Every row belongs to one group in each of 2 separate groupings. Each group adds its own fixed numbers to the row, and there is some noise. The rows also spread widely along 2 directions, which tell nothing about the answers.
Some rows, each with its group in each grouping after it:
[ -5.5 -33.0  15.4 -17.4  -5.9 -18.4 -11.4 -40.9   2.0   8.4  -0.4  -4.2
  10.3  -5.1   7.7 -16.5 -16.8  -1.8 -21.5  26.4]	(1) q103
[ -1.8  -7.0  18.8  26.8 -26.9 -23.4  -0.2  -2.1  12.5  -1.3 -23.4 -18.8
  14.0  -0.3  19.9   6.5 -33.8 -13.5  12.7 -22.4]	(3) q854
[ -7.7  -1.8 -12.2  27.9 -17.9 -19.9  -1.0   7.7  21.9  13.1 -24.3 -22.2
  10.7  -7.3  24.7  16.6 -23.5   5.1 -14.3 -14.7]	(0) q659
[ -1.5 -10.0   9.5   9.3 -17.6 -36.6  -5.3 -28.2  -1.2  11.7 -23.7 -10.5
  19.5  13.5  18.8  -1.4 -19.2  -2.2  -8.4 -11.4]	(0) q854
[  6.3 -31.5  27.6   3.9 -19.8 -31.6   8.3 -32.7   4.9   0.0  -1.3 -10.4
  21.4  19.0  33.0 -15.7 -33.6  -2.3  -6.1  18.3]	(2) q386
[-22.5  -9.4  -4.8 -30.4   2.8 -11.8  -0.4  16.0  17.2  20.5  -9.6 -15.0
  -0.7 -24.6  14.0  -1.9 -29.2  -3.3 -28.8   3.5]	(3) q659
[ -7.5 -14.1   6.1  27.1 -28.0  -4.8   1.8  17.7  21.6  15.2 -23.0 -21.1
  25.7 -13.0  18.7   4.8 -47.1 -10.3  -6.2  -7.0]	(2) q103
[ -8.3  -1.9   6.2  32.0 -22.1   1.2   0.6   0.4  43.6   3.0 -12.5 -15.7
   7.5 -19.4  17.9  24.5 -28.5  -9.7  -5.2 -27.2]	(1) q386
[ -3.7 -18.6  31.7  16.4 -14.6 -29.1   8.3 -26.4  21.9 -10.2   0.2  -5.2
   7.0   4.8  25.7  -6.9 -27.9  -7.8   0.7   0.0]	(3) q386
[ -6.4 -16.0  19.9  10.6  -7.9 -32.6  -2.6 -34.9  17.0   6.6  -0.7   0.7
  15.6  12.8  24.0  -9.6 -20.5  -1.3 -22.0   3.3]	(0) q386
[ -4.8 -16.6  29.5   7.9 -10.4 -27.3   5.2 -23.5  19.9  -5.8   0.8  -3.5
   6.9   6.7  21.5 -10.8 -29.9 -10.7  -5.0   3.1]	(3) q386
[-32.3  -4.5  10.2 -20.6   6.4  -4.9   2.2  19.8  29.0  16.1   7.3  -0.8
   4.7 -31.2   8.6  -6.4 -36.2 -11.2 -32.4 -16.0]	(3) q386
[-22.9 -13.6  21.4 -21.0   1.0 -10.3   2.9  -4.9  19.4   7.4   6.3  -1.4
   3.6 -16.2  15.4 -12.1 -31.0 -10.9 -21.5  -1.7]	(3) q386
[-10.0 -25.4  25.3   7.1  -8.1 -23.1   0.2 -17.2  11.3   2.9  -7.1  -6.2
  10.9  -5.3  12.0 -12.8 -35.9  -5.5  -0.5  16.2]	(3) q103
[  6.8 -34.0  20.0  25.2 -28.1 -29.6  -1.0 -26.1   2.6   2.4 -17.7 -18.4
  24.6  14.2  25.3 -15.7 -38.6  -2.4   5.6  22.2]	(2) q103

New rows, each followed by its group in each grouping:
[ -1.2  -8.2  14.0  28.0 -27.1  -9.6   4.2   4.8  26.7  10.0 -11.8 -19.6
  19.3  -5.1  30.4   4.2 -41.5  -7.9  -6.7 -12.2]	(2) q386
[ -0.9 -38.7  18.8 -23.9  -5.1 -26.7 -11.2 -51.8  -2.7   6.5   0.8  -3.8
  12.5   5.0  10.5 -18.9 -15.7   1.5 -20.6  37.2]	(1) q103
[-30.0 -14.0   3.6 -29.8   6.1 -18.2  -7.2   2.7   3.1  33.5   0.6   9.8
  13.5 -19.3  -1.7 -18.9 -32.0  -4.2 -47.4  11.8]	(0) q103
[-28.7 -19.8  12.6 -33.5   6.2 -15.9  -4.6   3.7  12.8  21.3   2.9   2.0
   6.4 -24.5   0.1 -19.3 -36.8  -7.6 -30.3  10.4]	(3) q103
[ -0.5 -33.0  -0.3 -40.7  -1.3 -25.5   2.1 -17.0 -13.3  19.4 -10.5 -23.0
  12.8   2.0  27.6 -19.4 -23.7   8.5 -26.4  30.3]	(2) q659
[  5.1 -17.2  16.2 -13.6 -16.2 -20.8 -10.9 -30.1  -3.5   7.6 -16.5 -11.4
  15.3   0.0  15.7   4.2 -13.4  -2.0  -8.9  -3.4]	(1) q854
[-21.5 -16.1  17.0   4.3  -8.2 -17.6  -0.6   0.8  16.9   6.9  -7.8  -5.8
   9.9 -14.5   7.9  -8.4 -41.0  -9.6  -8.8   4.2]	(3) q103
[ 12.1 -27.2  20.4  47.5 -36.7 -26.5   3.2 -21.4  10.1  -3.1 -22.6 -21.7
  26.6  11.1  32.4  -4.0 -44.3  -3.1  15.0  13.8]	(2) q103
[ -1.3 -24.3  13.0  16.2 -18.6 -14.6  -7.9 -27.7  16.6   4.0 -12.4 -15.2
  13.3  -6.6  16.1   5.5 -23.9  -2.1  -5.6  12.5]	(1) q103
[ -9.8 -35.2  15.1 -39.5  -1.9 -18.4  -6.1 -14.7 -11.2  27.0  -1.0  -6.8
  22.9  -4.7   7.3 -33.4 -33.8  -3.2 -32.7  30.2]	(2) q103
[-31.6  -6.2  16.1 -30.5   7.5  -7.0   3.0   7.5  22.9  21.1   7.0   2.5
   2.4 -24.2   7.0 -12.8 -34.5 -12.8 -35.0  -6.8]	(3) q386
[-10.0 -32.4  26.5  -4.7  -5.5 -32.3   1.8 -26.4   5.3   0.0  -1.2   0.7
  11.0   1.8  11.9 -20.8 -35.0  -5.3  -7.6  26.1]	(3) q103
[ 10.5 -13.6   5.7  49.4 -28.6 -42.6  -0.2 -22.5  17.5  -8.4 -30.5 -29.3
  15.6  15.9  40.5  15.7 -17.0   4.5   4.4   1.3]	(0) q659
[ -9.3 -26.4  17.2  -8.5 -13.1 -20.0  -2.5  -6.9   0.4  20.4 -11.0 -11.2
  21.9  -6.6  15.2 -21.0 -41.5  -1.4 -19.8  25.3]	(2) q103
